The groups are shells around one centre, one inside the other: the same stretched ball of 6 dimensions in 6 sizes.
Some rows, each with its group after it:
[  3.0   8.9  -8.5  13.0 -22.1  -5.2   8.1 -36.9  -6.3]
T
[ -8.3  14.2 -16.0  47.1  12.3  -4.8  21.9 -47.2 -23.7]
N
[ -3.5  -7.3  -3.6   4.9   1.7  -2.5  38.6 -20.3   7.3]
Q
[-11.9 -23.0  -6.6  -9.8  -8.5   0.5 -33.9 -32.8  -3.7]
T
[-27.5 -27.2 -15.6   8.4  13.3  12.4  26.7  -3.1  -1.7]
T
[-26.9 -29.7  -5.2 -14.7  -1.3  15.5 -10.3  -3.7   5.4]
Q
[-21.6 -13.3  -4.6  11.0   7.1  10.1  -8.2 -22.0  -9.1]
H
[-18.3  -0.6  -8.9  37.9  12.2   7.8  12.2 -28.5 -21.7]
C
[  1.4   7.0 -15.4  25.3  -8.7 -10.8   2.1 -50.9 -16.1]
H
[ -4.1 -29.1 -11.4 -32.8 -25.8  -4.2 -14.2 -21.1  14.6]
T
[ -1.0   1.1  -5.5  -1.4  -8.4  -7.0   4.7 -37.2   4.3]
H
[-17.0  -0.4 -20.6  29.0  17.5  -2.5  15.6 -39.0 -14.1]
C
[-12.6 -10.2 -15.9  22.8  16.2  -4.3  15.2 -36.9 -11.4]
C
[-24.1  -4.1 -10.4  44.1  26.9  11.9  47.7 -13.8 -16.8]
N
[-15.0   2.3 -14.7  45.9  23.2   0.2  31.0 -35.9 -21.6]
S
[ 13.8   3.4   3.9 -16.1 -42.8 -10.0 -31.4 -44.9   3.4]
Q
[-16.7 -25.8 -13.4 -17.3  -4.2   1.3 -13.4 -22.5   6.5]
N
[-12.6 -24.5   0.4 -20.1 -16.0   7.4 -20.4 -15.0   6.6]
C
[ -1.4   1.4 -16.9  23.5  -5.7 -11.2 -13.3 -55.3 -19.3]
S
[-26.0 -13.2 -11.7  26.6  13.9  13.0  15.0 -15.0 -15.0]
H
[-10.6 -16.9 -12.5  -1.4  -6.7  -3.6 -31.6 -41.1  -8.4]
N
[ 18.0  -4.8   3.0 -32.3 -39.4 -17.3 -27.2 -46.9  15.4]
Q
[ -6.6  -9.4 -18.6  16.7   1.7  -9.5  -9.8 -48.6 -14.7]
S
[-22.4 -11.0 -20.9  17.8  17.0   1.9  13.1 -28.6  -8.5]
S
[-19.4   3.8 -14.0  26.4  15.1   3.7  18.9 -30.2 -10.3]
T
[ -3.1 -10.2 -12.9   7.3   1.2  -8.6  17.8 -35.0  -0.8]
H
[-23.0 -10.8 -24.8  32.8  23.9   3.4  45.8 -19.8 -11.4]
Q
[-12.3 -12.8 -14.0  27.9   9.3  -0.5   9.0 -33.6 -18.1]
T
[ 13.3  -1.5 -11.0   5.2 -27.6 -16.3  -3.7 -49.1  -6.3]
Q
[-30.4  -8.9 -17.1  39.9  37.9  11.0  52.6 -12.7 -12.3]
T
[ -8.8  -7.9 -14.1   2.3 -13.1  -0.9  -1.8 -29.2  -3.2]
H
[ 12.1  -5.9  -5.8 -11.4 -32.2 -15.2 -27.9 -50.5  -0.6]
S
[ -0.5   6.3 -17.3  29.8 -11.5  -9.6 -14.1 -55.5 -24.1]
Q
[  6.8   5.3  -3.9  -9.3 -20.4 -13.1 -15.2 -49.1   5.0]
N
[ -0.3  -2.1 -17.1  22.4  -1.5 -10.9  17.3 -43.5 -11.4]
C
[ 16.9  -1.9  -9.7 -16.7 -40.1 -19.8 -24.3 -53.4   3.8]
C
[ -1.8   5.5 -18.9  26.4  11.9 -15.0  21.5 -52.7 -10.1]
T
[-25.9 -26.2  -5.3  -1.9  13.5  12.5  11.6  -6.2   3.6]
C
[  8.4 -13.4  -3.7 -24.6 -37.4 -11.0 -38.6 -42.9   4.8]
S
[  1.2   3.1  -3.4   8.7 -26.7  -0.5  -3.5 -31.7  -7.3]
Q
[-12.6 -21.3  -6.4 -12.7   1.3   2.7  25.3 -10.2  14.3]
N
[ -0.7 -12.2  -0.8 -12.8 -11.9  -5.0  -3.1 -30.4   8.2]
H
[  9.1  -9.3 -12.2 -29.2 -33.2 -17.7 -28.7 -48.4  11.5]
S
[-18.0 -32.5  -1.2 -21.9  -2.4   8.8  -3.0  -6.7  12.2]
N
[  5.8 -13.5   0.0 -24.5 -31.3  -6.0  -9.5 -27.2  12.8]
H
[ -4.1 -21.5 -11.9 -27.2 -28.1  -4.3 -23.7 -27.7   9.3]
N
[ -2.1 -18.2  -8.8  -5.7 -21.5  -3.0 -10.7 -28.7  -2.2]
S
[ -0.4 -15.5  -5.6 -14.5 -10.3  -6.9  11.6 -26.3  12.1]
C

New rows. What belongs after each?
[-13.4 -20.8   2.6  -9.9  -8.9   9.4  -4.3 -11.6   4.6]
H
[  5.9  -7.1  -8.6 -11.1 -14.7 -13.0  12.5 -36.1  10.8]
C
[-21.2 -22.7  -2.3   6.3  15.8  11.9  36.4  -1.4   4.5]
T
[-16.8 -16.9  -5.2   1.3  -5.8  10.9  13.9  -7.4   1.0]
C
[  4.9 -16.3  -5.7 -27.9 -24.7  -9.8   0.0 -28.1  17.4]
C
[ -9.9  -7.3  -6.7  21.6   2.8   4.7  39.2 -15.2  -5.3]
T
[-14.8 -31.5 -15.6 -16.7  -2.9   0.2   4.3 -16.2   9.0]
T
[-31.6 -14.3 -15.3  46.9  36.1  13.7  36.5 -14.9 -22.8]
T
[ -7.8 -17.1  -4.9 -15.3  -5.6  -3.3 -13.2 -31.0   7.3]
C
[-14.8 -25.7  -4.6 -21.3 -20.6   9.9  -9.5  -6.5   8.8]
Q
[ -4.6  -3.6  -3.5   1.3 -17.2   2.0   6.6 -22.9   0.7]
H
[ -0.8 -15.0  -1.4  -8.7 -11.4  -4.1   1.6 -27.8   5.7]
C
[ -1.2 -17.8   0.4 -16.1 -22.1  -0.8 -10.3 -23.4   6.5]
H
[ 15.9  -3.2  -0.2 -25.4 -29.7 -17.1  -2.3 -41.7  17.5]
Q
[  1.5  -0.1 -22.5  26.5   4.7 -17.7  12.4 -56.4 -14.9]
Q
[  2.6   6.0 -11.2  17.6  -7.2  -9.1  27.0 -37.9  -4.1]
C
[  1.9  -1.9 -12.0   0.2 -10.2 -10.0  24.3 -33.1   6.4]
C
[ 13.2  -2.9  -7.0 -17.2 -37.8 -13.9  -7.2 -39.8   8.6]
C
[ -1.4  -5.2 -16.5   4.7   6.0 -15.5  10.6 -48.0   0.9]
Q
[-24.8 -16.9  -5.5  -3.9   4.7  12.7   1.4 -10.3   3.5]
T
[-25.3  -7.9  -9.8  44.2  33.7   9.5  31.8 -22.6 -20.4]
T
[ -0.7  -1.4 -17.5  -0.6 -19.8  -9.4  -4.4 -40.8  -1.4]
S
[ 11.4   3.3  -8.1  -7.7 -32.9 -13.2  -2.4 -42.1   4.4]
C
[ 17.0   6.0 -10.8   0.8 -20.7 -23.2   3.5 -57.7   1.3]
T
[-20.4 -16.1 -12.1  25.0  13.5   8.7  28.9 -14.1 -11.2]
C
[-17.6  -4.2  -8.7  20.1  -1.5   6.9 -18.8 -33.0 -18.0]
T
[-17.0   1.1 -15.8  30.7  11.7   1.2   4.7 -38.1 -18.1]
H
[-14.1 -17.4 -18.8  16.1  10.1  -4.0  -3.8 -38.7 -13.4]
N
[ -7.6 -20.7 -14.7 -11.7  -7.7  -6.7 -13.4 -34.8   2.6]
H
[ -6.7  -3.0 -12.3  16.7  -9.0   0.1  17.8 -26.5  -7.8]
C
[-18.6 -17.0  -4.7  -2.2   4.4   6.2  -9.1 -22.5  -0.4]
H
[ -4.5   6.2 -11.7   4.0 -11.9  -4.9   4.0 -36.9   0.2]
Q
[-24.2 -15.0 -21.6  18.8  20.2   4.9  36.4 -16.1  -4.2]
T
[  0.1 -20.1  -8.7 -13.6 -20.2  -7.6 -18.7 -35.1   1.7]
C
[ -4.4 -15.5  -2.7 -23.6 -22.7   1.5   6.9 -13.1  16.5]
N
[-23.8  -6.4  -7.4  27.5  15.2  10.2  -3.5 -27.6 -18.1]
S
[-11.0 -12.0 -23.1  14.8   7.5  -9.7 -10.8 -49.0 -13.6]
T
[-13.9 -10.3  -3.8  14.1  15.0   3.3  27.0 -20.9  -1.3]
S
[  7.5   3.4 -16.1   8.3 -11.3 -17.0  18.5 -47.1  -0.5]
C
[-25.3 -18.6 -16.1  35.1  25.5   9.3  32.9 -15.7 -17.1]
T
[-24.2 -17.0 -10.0  15.0  27.4   5.5  17.1 -22.2  -4.4]
T
[-15.9  -7.7   0.7   5.0  -4.6  10.4  -4.4 -18.3  -3.6]
C
[  0.1   7.2   1.6   5.3  -5.6  -4.5  11.4 -35.5   2.9]
Q
[-19.1  -0.1 -14.2  26.8  27.2   0.0  29.3 -32.4  -7.3]
Q
[ 19.1   0.9 -13.3 -29.2 -46.5 -24.0 -29.3 -57.1  11.6]
Q
